The same things were measured in two ways. Each way mixes the same 11 hidden numbers, adds some noise and spreads widely along 7 directions of its own, which tell nothing about the thing.
In the rows, 128 means zero.
Some things both ways: the first way, then the second way.
[132 135 103 176 152 161 115  86 151 174 131 124 133 118 144 133 154 155
 126 140 141 105 130 104 155]
[125 129  93 169 115 142 142 157  82 113 142 103 147 120  90 145 118 143
 131 144 147  89]

[132 149 123 130 190 166 154 126 222 110 160 171 134 178 130 135 186  86
 130 166 146  87  97 136 150]
[148  74 102 159 138  68 173 149 120 189 107 102 116 118  96 106 101  87
 184 145 161 125]

[119 143 118 138 164  95 116 108 131 130  93 136 117 142  78 103 154 127
 131 128  62  92 133  89 126]
[140  82 144 106 111 101 123 175 164 133 100 138 105 108 181 134 114 147
 210 146 128 115]

[116 130 113 145 149 125  98 138 108 121 113 132 140 143 104 118 113 138
 103 129 144 118 135 135 130]
[127 126 155 138 130 123 107 144  80 127 107 134 143  93 124 130 122 129
 145 162 152 113]

[114 154 115 148 165 145  93 107  69 100 152 146 137 141  69 103 156 156
 160 126 116 147 141 131  92]
[127 162 115 178 148  46 207 155 112 130 168 111 102  97 126 104 124  59
 180 159 159 108]

[ 81 139  86 137 110 170  99 122 171 127 181 125 118 135  96 131 103 116
 134 111 165 162 138 165  98]
[ 95 138 163 100  75 159 145 144  71 134 146 126 137  99 160 152  78 127
 120 187 143 123]

[106 151 112 139 123 208  97  55 132 163 194 152 142 137 183 145  94 145
 169 104 180 148 137 136 128]
[126  98  92 146 104 116 181 155  94 114 117 104 135  92 112 124 112  98
 149 128 159 100]

[123 130 111 136 156 136 103 131  87 126 125 123 146 124 100 108 124 134
 136 144 166 130 133 148 120]
[115 128 104 145 136 146 112 147  98 111  98 134 164 118 122 121 129 112
 117  93 101 108]

[137 149 108 110 134 143 124 125 113 142 103 157 164  94 125 123 119 125
 151 144 167 113 109 121 116]
[124 103 141 144 107 103 113 109 122 105 138 143 108  91 106 125 139 158
 158 148 110 126]

[132 144  92 115 119 146 118  63 136 198 174 124 106 120 149 133 147 109
 183  68  68 132  99 135 102]
[103 144 120 136 133 118 144  81  98 144 130 134 108 110  81 155 124 167
 112 171 107 150]

[138 111 129 136 163 126 148 129 136 133 109 151 143 147 124 119 148 132
 114 142 111 111 123 119 153]
[149  86 172 114  76 104 177 146  73 158 161  88 145  76 134 140  48  70
 196 210 164 133]

[ 87 107 145 148 157 171 140 104  86 140 130 160 153 110 101 129 112 156
 125 154 159 130 174 111 165]
[151 114 129 164 140  77 130  84 124 140 117 148  92 101  63  95 169 130
 114 124 118 112]

[125 182  92 133 134 164 135 125 117 111 177 113 111 113  98 124 185 108
 166 130 131 136  98 165  76]
[125 153 110 162 141  91 146 130 108  77 131 132 129  88  99 115 160 130
 167 146 121 106]

[155 146 130 174 134 122  68  45 113 131 135 112 140 159 148 109  93 175
 157  85  83 143 143  89 114]
[ 90 125  81 140 136 202 134 158  63 102  82 128 160 132 145 141 182 157
 135 102 169 116]

[104 148  89 142 129 158  74  97 126 143 142 137 138 133 124 125  94 130
 147 116 149 134 136 133 111]
[132  93  98 159 127 111 134 122  84 130  89 126 130  96  71 142 115 144
 120 125 141 128]

[108 149 100 117 117 187 122 127 161 134 177 143 142 149 135 132 119 110
 158 120 196 160 118 185 110]
[104 121 100 154 137 146 144 160 141 159 100 127 116 148 135  79 163 113
 163 101 118 103]

[198 167 120 104 150 105  88  68  91 132 141 131 135 160 201 109 134 131
 183  68 106 106  77 112  92]
[ 98 140 116 141 143 126 163 155 105 109 135 111 143 114 143 146 158 109
 155 157 171 122]

[ 94 132 112 140 155 150 116  96 104 153 150 109 108 107 114 110 128 128
 143 144 150 117 149 145 136]
[146 162 137 145  77 103 130 150  58  92 142 123 148  81 106 159 119 139
 121 169 123 104]

[154 141 127 122 128 137 159 122 195 108 134 155 151  91 115 139 141 101
 134 127 118 107  93 116 119]
[ 93 116 117 154 140 128 149 130 146 120 127 129 100 110 114 117 137 159
 151 139 118 121]

[138 141  90 128 146 121 134 137 140 132 118 127 119 141  98 109 174 111
 146 129  95 122 102 125 103]
[120 123  95 161 111 107 196 117  96 182 173  87 134 131  70 153  75  86
 120 171 135 131]

[ 96 106  94 130 144 180 122  66 159 191 180 160 135 124 161 165 115 157
 126 122 158 141 146 147 154]
[ 79 126  99 109 153 191 106 125  53 138 110 134 181 158 140 139 133 160
 138 137 118 146]

[144 133 135 122 135 128  94  70  90 150 121 148 167  92 160 123  71 164
 146 111 155 120 131 108 126]
[134  92  74 165 119  80 211 152 144 140 135  94 106 107  92 125 107  96
 134 122 146  98]

[ 75 142  89 134 142 188 153 111 201 160 197 146  91 152  72 119 188  94
 172 127  87 152 119 115  98]
[127 125 116 163 133 107  90 144 104 123 123 111 125 120 106 139 174 156
 164 149 115 108]

[139  90  91  97 150  91 123 159 113 132 112 115 143 113 114 118 111 123
 101 145 175 132 118 196 125]
[147  80 139 118 151 133 121 114  95 176 107 123 168 133 107 128 103 124
 160 141 106 158]

[ 91 138  92 183 157 214 113  92 126 171 152 149 128 127 120 141 167 133
 149 147 142 108 149 108 161]
[118  91 121 145 129 138  82 118 101 106  89 151 135 105  98 101 146 174
 145 110 100 121]

[204 128 113 143 160 100  93  88 103 148 122 122 144 119 204 137 137 156
 105  88 120  80  82 118 139]
[ 78 103  61 140 179 161 178 156  74 177 126  75 194 172  97 135  96 104
 118 153 159 131]

[118 100  70 146 179 129 123 128 131 109 126 123 128 137  91 137 160 139
 110 168 143 122 151 147 141]
[146  57 113 117 158 128 144 129 125 154 108 119 161 132 129 138 115 130
 196 126 125 160]

[144 107 146 112 148  99 129 125 149 139 100 155 154 131 134  86  93 136
 124 134 131 123 115 117 134]
[127  53 160 110  48 111 154 141 144 144 137 135  86  75 163  93  61  89
 162 132 131 103]

[131 126 145 108 163  70 103  84 107 119 114 144 127 116 104  71  99 159
 147 116  89 120 137 107 106]
[120 108 100 143 134 105 133 164 128 101 112 146 129 119 151 113 131 114
 156  98 121 103]

[111 125 118 150 141 129 106 100 100 129 107 145 160 107  74 144 108 165
 115 127 122 131 158  93 124]
[ 98 158 162 122 145 135 109 106 118 121 141 158  90 122 152 148 188 192
 138 179 135 137]

Other things, the second way, with their names:
z451: [116 161  80 173 110 143 198 115  28 149 145  96 155 117  72 150 117  87
 109 148 153 133]
z291: [ 97 133 130 141 117 144 151 159 119 103 136 133 109 107 175 120 155 134
 167 128 137 112]
z448: [145  81 106 137  93  93 135 161 194 102 100 136  95  92 136 146 123 140
 157 102 111  93]
z983: [ 99 103 110 123 106 127 153 139 147 151 133 123 105 132 138 116 119 123
 127 126 109 108]
z808: [130 164 100 171 157 109 187 116  79 180 175  99 137 162  77 155 163 126
 158 189 154 151]
z852: [ 64 195 129 161  99 173 144 144  60 135 170 123 141 139 115 149 118 135
  77 168 124 114]
z954: [ 79 125 107  94 134 178 131 147 114 155  83 164 126 155 187 109 117 155
 130  97  91 136]
z50: [130  92 130 105 115 145 134 144 120 132 107 148 132 122 161 138 117 157
 170 132 126 135]
z804: [ 94 171 137 159 127 122 148 105  75 133 176 108 134 117  82 138 156 123
 119 197 142 126]
z350: [124 112 118 130 127 174 111 160  75 127 105 131 173 142 123 107 150 154
 159 137 144 103]
z472: [ 90  86 114 108 144 148 117  97  73 171 121 126 147 150  96 106 132 159
 114 161 127 141]
z996: [178  95 109 167 155 101 105 126  96 132  97 136 148 119  83 135 153 149
 161 109 119 129]
z789: [ 95  95 157 141 151 157  80  91 129  78  89 181 110  64 130  97 125 155
 145 106 121 114]
z175: [109 129 154 146 116 139 156  53 121 170 166 161  87 111  90 147  89 131
  64 139 109 155]
z627: [130 136 109 131 106 134 129 128  91  99 126 156 129 121 124 138 169 164
 134 123 122 120]
z393: [156  90  87 129 144 104 112 176 134 129 107 115 148 149 148 152 176 159
 195 116 109 119]
z32: [154 130 149 148 149  63 131 109  99 130 136 129 121  97  85 136 160 146
 184 195 146 136]
z799: [136 108 157 155 133 110 114 130 116 142 143 132 124 108 122 103 125  99
 165 143 132 107]
z520: [137  52 123 121 135 111 141 146 136 131 102 126 119 101 135 103 116 132
 178 130 152 107]
z292: [ 78 146  79 143  94 187 150 167  86  97 150 116 164 132 145 142  94 112
 101 106 111  84]
z560: [ 97 123 128 143 111 174  89 111  97 100  94 183 103 106 143  98 143 163
 128  86 107 109]
z570: [117 186 149 156 151 123  96 193 108  60 108 127 138  93 157 148 204 166
 174 170 157  77]
z322: [106 158 128 171 164 106 172 168 141 150 153 117 122 132 136 145  95 120
 146 156 126 124]
z798: [ 80  82 105 124 129 154 153 125 118 120 136 120 138 114 134 116  98 136
 160 128 107 141]
z39: [133 100 110 179 140 115 142  95 114 121 100 154 106  92  65  97 154 130
 131 101 145 120]
z456: [126 112  82 152 147 121 182 159 109 174 138  92 143 147 102 150  98 124
 165 160 144 119]
z870: [ 89  81  76 133 175 131 141 122  96 229  81 115 127 181  99  91 144 139
 154 128 125 161]
z329: [164  84 109 137 135 156 169 111 103 143 116 112 168 117  82 163 106 144
 150 132 127 149]
z840: [124 117 130  94 116 160 115 155 102 124  92 144 153 126 177 142 123 158
 160 121 100 133]
z486: [148 125 147 133 137 144 150 143 103 142 131 121 155 123 126 132 137 120
 169 157 150 119]
z860: [171 157  91 169 105  88 191 125 159 151 129 129  80 115  76 179 118 126
  97 129 133  93]
z140: [154 108 144 156 137  61 179 121 137 131 150  97 112  77  76 105 128 101
 170 175 130 114]
z463: [134 125 125 148 149 112 133 147 117 144 117 146 124 134 120 125 151 138
 146 142 154 115]
z259: [ 91 117 146  93 103 143 128 140  58 107 139 122 162  99 156 134  91 109
  99 164 142 109]
z199: [115 143 144 112  77 147 139 133  91 133 144 140 125 118 153 149 117 127
 124 153 133 116]
z113: [104 125 139 110 111  95 143 157 102 120 138 124 114 106 145 132 135 142
 130 187 167  98]
z89: [166  57  93 140 106 123 179 181 123 171 109  88 151 127 125 107  75  89
 212 117 124 107]
z100: [117 130 168 107 123 154 137  67 101 161 141 161 123 119 116 125 128 118
  96 152 129 144]

Some of these things the first way, each followed by its name:
[118 155 134  95  99 133 103 102 159 141 142 184 171 117 120 131  63 132
 142  86 132 154 110 136  86]
z870
[ 82 128  47 118 139 182  70  89  74 191 134 135 129 137 167 144  95 131
 162 130 201 123 153 144 136]
z448
[112  96 129 147 172 158 151  74 146 167 156 154 113 130 135 126 157 133
 139 129  88 103 146  86 171]
z983
[112 112  82 175 178 115  56 121  26 121 127  93 118 114 121 132 109 181
  65 138 163 107 155 140 133]
z113
[133 119 128 164 148 115  95 104  98 101 106 130 164 115  73 107 101 172
 129 136 119 146 159 105 118]
z291
[101 143  91 140 137  90  59 129  73  98 100 110 127 136  74  93  91 164
 115 119 143 137 160 140  94]
z463
[124 156 155 156 140 165 130 102 190 150 113 173 187 131  89 123 123 140
 143 157 147 133 127  99 138]
z560
[151 171  82 127 129 130 107 146 166 137 134  96 135 143 125 102 153 108
 152 140 177 136  83 195  88]
z89
[161 220 173 131 118 163 112  64 176 137 142 181 175 116 152 124 122 133
 179  88 136  98  80  66 100]
z520
[158 125 153 162 169 101 135 114  60 125  68 128 149 148 100 103 163 158
 127 127  77  96 141  72 155]
z100
[ 98  54  84 142 176 135 130 128 103 124 156 108 115 122 133 163 110 150
  53 156 178 126 171 177 175]
z570
[165  45 117 102 178  47 162 154 189 122  88 120 144 127  98  98 124 121
  86 163 114 122 121 153 153]
z175
[103 136 106 182 141 168 113  88 131 153 144 126 126 117  85 111 155 159
 151 133 106 141 151  91 123]
z292
[168 122 170  97 191  81 168 100 199 135  99 151 151 123 128  94 143 115
 135 170 126  76 103 112 157]
z996
[ 61 116 150 149 106 154 154 102 159 115 118 164 140  94  93 135  67 173
  96 135 151 142 195 105 162]
z350
[117 110 118 151 148 127 132 128  97 109 100 118 146 126 102 134 120 162
  98 148 159 127 165 138 157]
z486
[143 136 151 124 160  92 136 103 136 134  92 135 137 140 111  96 131 137
 137 138 100 103 127  96 137]
z199
[146 177 130 113 121  98 115 108  94 112  73 146 171 107  85 112 117 155
 158 122 124 126 120 104  90]
z808
[164 138 136  91 100  75 104 148 122 119  83 130 176  79 116  93  57 127
 127 103 166 130  95 145  88]
z852
